The rows come from 4 hidden closed curves, with some noise, and rows from the same curve form a group. Each curve winds through 6 dimensions. The rows are also pushed far along 5 directions, which tell nothing about the answers.
Known rows, each followed by its group:
[ -7  -6 -11   1   3  12  21 -10  -5  16   3 -12  -2  -1  13  -8  -8   6
   0  11]  J_581
[-12 -12  -6  12   4   2  -4  -9 -19   7   1  -2  -8  -4   4  11  -5   4
  -6   9]  J_581
[-27  -6  -1 -12  13  -4   1  14 -10  10   9  -8  -3 -13   7   7   4 -10
  -4   3]  J_230
[ 27   5   4  -5   3   6  10  -7  11   0   7 -14   3   8  12 -12   5  14
  12  -5]  J_230
[-5  8 12 -2  5 -5 -9  6  5 11  7 -2  5 11  9 23 12  3  3 -2]  J_215
[ 23  -4   3  -2 -21 -12  -1  23  30 -21  -2  22  11  -5  -5   0  -9  -9
   9 -18]  J_838
[ 17  -5   1  -2 -11  -5   4  16  22 -10   2   7  12   5   5  -3  -5  13
   6  -6]  J_230
[-27  -8  -3  -2   0   0  -8  22 -16  -3  -8   0  -8 -19   3   0  -5 -13
  -8   4]  J_230
[ -2   0  -5  20  -6   8 -13 -19 -21   7  -5  -9  -4   7 -15  10  -2   0
  -4   2]  J_230
[ 10   0   1  13 -17   8 -21 -20 -29   0  -9  -4  -5  -7 -30   3  -7 -11
   3 -14]  J_215
[ -4  -1  -4   7   3  -7  -2  20  22 -10  -4  14   9  33  18  16   5  14
 -11  16]  J_215
[ 2  6  8 -3  5  2 -1 -2  9  3 -4 11 -1 20 15 10  6 10 -5  7]  J_215
[-31  19  23   3  16 -19 -17  18  -2   6   5   7   2   3   4  28  17   1
  -9   3]  J_230
[ -1 -10  -4 -14   6  -7  16   2  14   2  15   2   4 -17  -2  -7   0 -13
   5  -6]  J_230
[-10  -3  -2  -5  12  -2   2  -4 -11  13  10  -5   1  15  12  14   2   4
  -1   9]  J_581
[ 25   7  13  -2  -4 -13  -6  20  18 -17   4   7  11   6   2   7   7  -7
  12 -16]  J_838
[-34  15  17  -2   6 -18 -19  20 -10   1   1   7  -1 -20  -8  12   8  -9
  -8  -2]  J_838
[-39   5   4  -5  13   1   3  23 -10   7 -10   7   0   2  10   5  -3  -7
 -15  14]  J_230
[-3  2  1 14  7 -2 -9 -6 -6 -2 -2  0 -5  7  0 12  8  2 -6  6]  J_230
[-12  -4   3   5  -7  -9  -3  23   5 -15  -9  16   0 -25  -8 -13 -10   2
  -7  -2]  J_838
[ 10   9   2 -13   8   3  18  -9   3  12  12 -16   8  16  14 -10   2  15
  11   3]  J_215
[ 26  19  30  -2  16 -12 -20  -9   9  -1  15  -6   1  -1  -6  21  32   3
  12 -21]  J_581
[ -6  10  13   2   2   1 -12   7 -13   4  -7  -1   4  12  -1  17   4  -9
  -1  -4]  J_230
[ 37  -5   8  -8   3   5  11 -14  11  -3  12  -7  -6 -28  -5  -6   7 -21
  21 -26]  J_581
[ 14  -7  -2  -1  -7   1   5  -2   7 -11  -5   9  -7 -17  -4 -15  -7  -8
   3  -8]  J_838
[ -8 -12  -6  -9   7  15   1 -19 -24  15  -1  -5 -11  -4  -1   0  -4  -4
  -4   2]  J_230
[-17  -9 -20  -8   2  10  31  13  20   3  -8   4   2   7  26 -28 -15  22
 -12  26]  J_215
[  0  -3  -4   5  16  12  -1 -36 -32  16   7 -22 -16  -5  -2   0   7   1
   2   4]  J_215
[ 15 -15 -18  11 -11  12   1   0   2 -12 -14   2  -2  15   3  -5  -9   5
  -4   8]  J_581
[ 15  -9  -1 -16 -10  -5  16  18  21 -11   8   4   8 -30  -7 -19  -9 -18
  14 -20]  J_838
[ -6  -7 -10   0   8   8  10   0   0   4  -2  -7   3  18   6  -4  -2   8
  -7  14]  J_215
[ -7 -11 -16  26 -10  11 -18  -3 -14  -4 -20   7  -5  24  -4  18  -4   7
 -17  15]  J_215
[ 13  -8  -9  14 -14  18  -5 -19 -23   6  -8 -11  -1   8 -10  -3 -13   9
   2  -3]  J_215
[ 14  -7   1   1 -10   4  -7   6   4  -3   0   0   6   2  -6  11  -2  -8
   6 -13]  J_215
[ -6 -12   0  -4  -2  -3  -6  16  -3  -6  -1   9  -3 -10   0   7  -3 -11
  -4  -5]  J_230
[-16  14  16 -21  23 -14  17  16  16  11  20  -9  10  -9  16  -3  12   5
   6   0]  J_838
[ 21   8  -6  -2  -5   2  22  -9  27  -6  -2   5   9  24  10 -21  -6  21
   3   9]  J_230
[  8   5 -10  -4   0   2  17  -6  18  -7  -5   9   1  24  12 -17  -4  10
  -4  17]  J_838
[  5  11   6   3 -11 -16  -2  12  17  -9  -2  20   9  15   5   9  -6   1
   0   0]  J_581
[ 10  -6 -10  16  -9   6   3 -12  -2   2   0  -5  -1   7   2   5  -7   4
   3   3]  J_581
[-15  -5  10  -5  13  -2  -7  -6 -15   5   3   7 -15 -26  -5   8   6 -16
  -4  -5]  J_838
[ -4   9   4  -6  -3 -17   7  20  27  -8   4  15   5  -3  13  -2   3  -2
   1   3]  J_838
[  1  -6 -13  10 -13   4   3  10   6 -13 -16  13   7  16  -2 -12 -16  16
 -10  11]  J_838
[  1  -2 -10   4  -6  -3  -4  14  10 -13  -6  -1   1   3  -1  -5   4  -4
  -3   4]  J_581
[  4   2  22   7  -9  -8 -21  12  -4  -3   0   8   1 -23 -13  22   2 -10
   6 -25]  J_581
[-33  -5  -7 -15  15 -12  16  11  13   5   7  12  -1  -5  12  -6  -1   3
 -13  19]  J_838
[-23  -7 -13  -1 -14  -7   5  30  -2  -8  -8   5   8  -6   2 -14 -20   4
  -6  10]  J_215
[-10   0  -3  -6   3  -8   5  20  11 -13  -8  18   2  11  12  -8  -5   4
 -11  13]  J_215
[ -2  -3  -4   5  -7  -2  -4 -15 -16   4   3   1  -4 -10 -11  -2  -9  -2
   1  -1]  J_581
[ -2  12  -1  15  -4  -1 -14  -3 -11   2  -3  -9   3  18  -3  13   7   4
  -2   4]  J_230
[-16   2   0  -1   1  -9   2  11  -2  -6   1  -1  -2 -26  -9 -15  -1  -6
  -2   0]  J_838
[ 16   3  -4  12  -7  -2 -19 -12  -5  -7  -2   2  -2  23  -6  19   8  -7
   0   0]  J_215
[ 3  4  7 -5 -7 -7 -2 13 11 -7 -6 15 11  8 -5 -1 -6  2 -2 -5]  J_838
[ 15   0  10   3  -6  -4   1  -3   7   0   4   6   5  -4  -2   3  -6   8
   8 -11]  J_581
[ 32   3  11  -1   3 -13  19   1  36 -10  14   9   5 -11  11  -5   2   8
  14 -12]  J_581
[-15   3  11 -12  21   3  17  -9  -5  24  15 -11  -5 -12  17   5   5   4
   4   1]  J_581

New rows, each followed by its group:
[  6  -2  -5   0  -2   8   7 -16  -7   3  -3   0  -1  11   3 -10  -9  13
  -1   7]  J_581
[-23   8   6   9 -11 -16 -17  12  -7  -3  -6  19   2  -1  -6  15  -6  -1
  -9   3]  J_581
[-24   2   5  -2   8   3  -7  -2 -17  11   1 -13 -12 -32 -11  -7   8  -7
  -3  -3]  J_581
[-16  -3  -6 -13   0  -3  25   8   7   6   5   4   2 -17  10 -18 -14  -5
   2   5]  J_581
[ -2   7   3  -3 -10  -6  -7   3  -6  -1  -2   4   1   0  -2   0  -4  -2
   3  -3]  J_215
[ 12  -3   1  -1  -9  -3 -10   2  -4  -3   3  -2   5   3 -10   7  -1  -7
   7 -11]  J_581
[-22   2   6 -12  25   8   2   4  -7  15   0  -6  -8  11  24  13  15   3
 -10  15]  J_581
[-24  -1 -14  17 -13   4 -13   7 -21   1 -12  -8  -2  -1  -9   2  -7  -2
  -9  11]  J_230
[-15  -7   3  -7  -8   4  -7  12 -23  -2  -8   0  -5 -37 -21 -12 -11 -22
   0 -15]  J_838
[  0  -5  -2  -9   1  -9   9  13  14 -12   4   5  -4 -32  -3 -19  -1 -12
   2  -6]  J_581
[ 16  -4   2  11  -5   3 -21 -19 -12   2   2  -2  -4  16  -4  21   7  13
   1  -5]  J_230
[-20 -10 -12  -4  -1  -1  -2  -4  -8   8   3  -2  -5  -8  -2  -1  -2   2
  -7   8]  J_230
[ 12  13   8   4   4  -7 -10  -1  12  -4   3  -2   8  30   5  13  15  21
   0   4]  J_581
[-14   5  10  -7  -1  -1  -3  10  -3   0  -3  -3  -6 -37 -13 -12   3 -13
   1 -12]  J_581
[-20  -8 -11  -5   4   4   3  -5 -16  14   8 -17  -3  -7  -1   1   0  -4
  -2   6]  J_230
[-46  11  15 -11  11  -5  -8  24  -8   8  -9   7  -9 -24   4   0   7  -8
 -15   5]  J_581
[  5  12  11 -14   7   3   2  -5   2   8   6 -10   2  -1  -1  -2  10  -7
   9  -9]  J_581
[ 13 -18 -14  13 -14  15  -4 -13 -17  -2 -10   0  -6   3  -7   2 -16  -7
  -1  -2]  J_581
[ 18  -1   1 -15 -10  -7  12  15  31 -10   3  13  14   3   4 -13  -8   5
   8  -9]  J_230
[-46   1  -6  -7  11  12   8  17 -21  17 -11  -9  -4   7  22  -4  -6  10
 -17  27]  J_230
[  2   7   3 -13  17   5  17 -12   8  22  17 -20   4  13  20   6  13  10
   9   4]  J_215
[ 10  -3  15  13  -1 -14 -25   7  -2 -11   4  16  -1   2  -3  32   6  -1
   1 -12]  J_581
[-16  13   7   1   2  -6  -9   9   1   1  -4   0  -2  -6  -2   1   9   2
  -6   3]  J_581
[ 18  -1  14  -3   6  17  -7 -33 -24  12   4 -17 -17 -35 -21  -3   8 -17
  13 -26]  J_581
[ 18  -5  -4   0  -5   7   4   8  17 -11  -8   1  -1  -4   2  -6   1  -9
   3  -6]  J_581
[-33   7   6 -12  17  -2   3  14  -8  14   1  -7  -3   3  25   2   7  17
 -10  18]  J_230
[-25   0   1   2  16  -5 -15 -11 -19  11   2   5  -5  20   0  26   9   0
 -15  15]  J_838
[  7   0  16   8  -5  -1 -21   0 -12  -6  -6  11 -13 -23  -8  14   2 -14
   2 -18]  J_838
[ 18  -9 -17   8 -13   6   0  -2   5 -11  -3 -11  -1  -3  -9 -10  -2  -8
   6  -4]  J_581
[-18   9  11   0  13  -1 -14   2 -12  12   1  -6   0  15   8  20  14  13
  -7   7]  J_581
[  9 -19 -18   3  -7   9  10  -7   1  -8  -6   6  -8 -10  -2 -14 -14  -4
  -2   3]  J_838
[12  3 19 -7 13 -6 -5 -1  9  4  9 11 -1  6 13 23 12  1  4 -9]  J_838
[ 24   7   7   2   4   7   6 -19   6  10   9 -11   5  18   9   9   6  11
  11  -5]  J_581
[  9  -1   0   1 -14  -5  12  13  23 -13  -7  22   7  -3   6 -14 -17  12
   0   0]  J_581
[ 40  -9 -13   3  -5  22  16 -45 -11   9   6 -17  -7   6  -4  -8  -8  -9
  16  -7]  J_581
[-13  16  34 -19  14 -24  -5  32  14  -7   9  11   1 -41  -2   4  15 -26
   7 -23]  J_230
[ -9 -11   1  -9  -1   9   3   5  -7   2  -7   5 -10 -25  -2  -7  -8 -11
  -3  -5]  J_215
[ 11 -13  -3  -5  -6   5  -3   4  -6  -6   0  -1  -4 -18  -6  -4  -5 -13
   5 -12]  J_230
[ -8 -12  -4  23 -16  -8 -26  10 -16 -10  -7  14  -1  -1 -11  25 -11  -3
  -8  -3]  J_581
[-23  -3   2  -5   8  -7  12  19   7   5   7   2  -1 -24  13   1  -3  -2
  -2   3]  J_581
[  7  -5 -10  -1   5   3  10  -8  10   2   3   4   6  31   9   8  -1   2
  -4  10]  J_230
[ -3  -5 -10  -3  -2   2  14  11  12  -8  -6   2   8   5  -1 -18  -8   4
  -4   7]  J_215
[ 24  -7   0   3   3  -3  16 -11  13   0  15  -4   1 -14   5  -4  -2   2
  14  -9]  J_581
[-22  -2 -14   7  -4  -3  -7   6  -7  -1  -7   3   6  17  -7   2  -6   5
 -14  17]  J_838
[  0  14  22  -1  15 -13 -24  -2  -3  -2   5   7  -7   8   0  28  25  -9
  -1  -6]  J_581
[ 36  -7 -19  -8   0  11  39 -19  27  -3   8  -9  10  14   4 -26  -9  -3
  13   1]  J_230
[10 -5 -2 -4 -7 -3  0  7  4 -4  5 -1  7 -1 -3  0 -3 -5  7 -8]  J_581
[ -2   9  17   4   7  -1 -12  -4  -7  12   4   2   1  14   5  27   7   6
   1  -4]  J_581
[-12  -7 -19  19 -28  10  -8  16 -13 -14 -31  12  -6   7  -2 -13 -24   4
 -15  15]  J_838
[-16  17  18  -4   7 -10  -3  25   9   0  -4   9   3   7  21   9   6   9
  -3   6]  J_838
[ 14   6  20  -6  16  -4  13 -12  12   8  15   0  -2 -13  12   4   7   4
  12 -11]  J_581
[ 16  -3  -2   5  -5   6   5 -13   2  -3  -2   0   2  -2 -10 -12  -7   8
   2  -4]  J_838
[ -5  -4 -11  10 -11   6  -4   1  -7   0  -7  -4   4  12  -2  -4  -8  16
  -6   9]  J_581
[-11   4   8 -14  13   1   5   8 -10   8   5 -10   0  -5   6   0   5 -10
   3  -2]  J_838
[ -6  -2  -6   9 -11   1   1  11  10 -13 -14   9  -6 -17  -3 -17  -5   4
  -8   5]  J_581
[-3 -5  0 -2  3  2  2 11  5 -3 -6 10 -3  1 11  5 -1 -6 -5  4]  J_581
[ 7 -6 -2 -5  5  8  7  9 11 -4 -3 -2 -2  0 12 -3  4 -1  0  1]  J_581
[-17  -7  -2   8 -17   0 -16   8 -13   0 -11  13  -9 -14  -6  13  -9 -12
  -8  -3]  J_838
[-13   1   4  -4   9  -1  -4  10   0   1   0  -4  -8 -14   2   5  12 -14
  -4  -1]  J_581
[ -3  -9  -7   9 -14   5 -16   0 -15  -2  -7  -3  -5  -9  -8   0  -6   8
  -3  -1]  J_230
[  8 -18  -2  17 -20  10 -24   1 -21 -10 -16   9 -12 -21 -22  13 -10 -24
  -2 -17]  J_581
[ -1 -10  -2   5  -6  14  -9   6 -10   0  -9  -7  -7 -18  -9   1   0 -13
  -1  -9]  J_581
[  2 -15 -12  -5  -2  16   8 -18 -11   7  -4  -1  -8  -5  -5 -12 -11  -1
  -2   1]  J_230
[-18   4   6 -13   2  -1   4  18  -5   2  -1  -3   0 -23  -1 -11  -2 -17
   2  -6]  J_230
[-23  -2   0   8  -7   6 -13   9 -20  -1 -18  10 -12 -10   4   5  -9  -2
 -12   7]  J_838
[  1   1  10   1   1  -9 -11   1  -7   0   8   0  -8 -23  -6  14   8 -20
   6 -15]  J_838
[ -1   7  12  -7  -3 -12  -7  22  26 -11  -6  23   4  -5   1   8   6 -10
  -2  -8]  J_215
[ -4   1 -11  -6   1   1  19   2  12   0   4 -12   1 -12   3 -30  -2  10
   2   7]  J_581
[  4  -5   7  -5  18  -1  -5 -15 -11   6  12  -2  -6  -7  -5  13  10  -9
   3  -6]  J_838
[ -5   0  15 -13  15  -7   4   5  -1   7  12   6  -1 -10  11  14   3 -10
   5  -8]  J_581
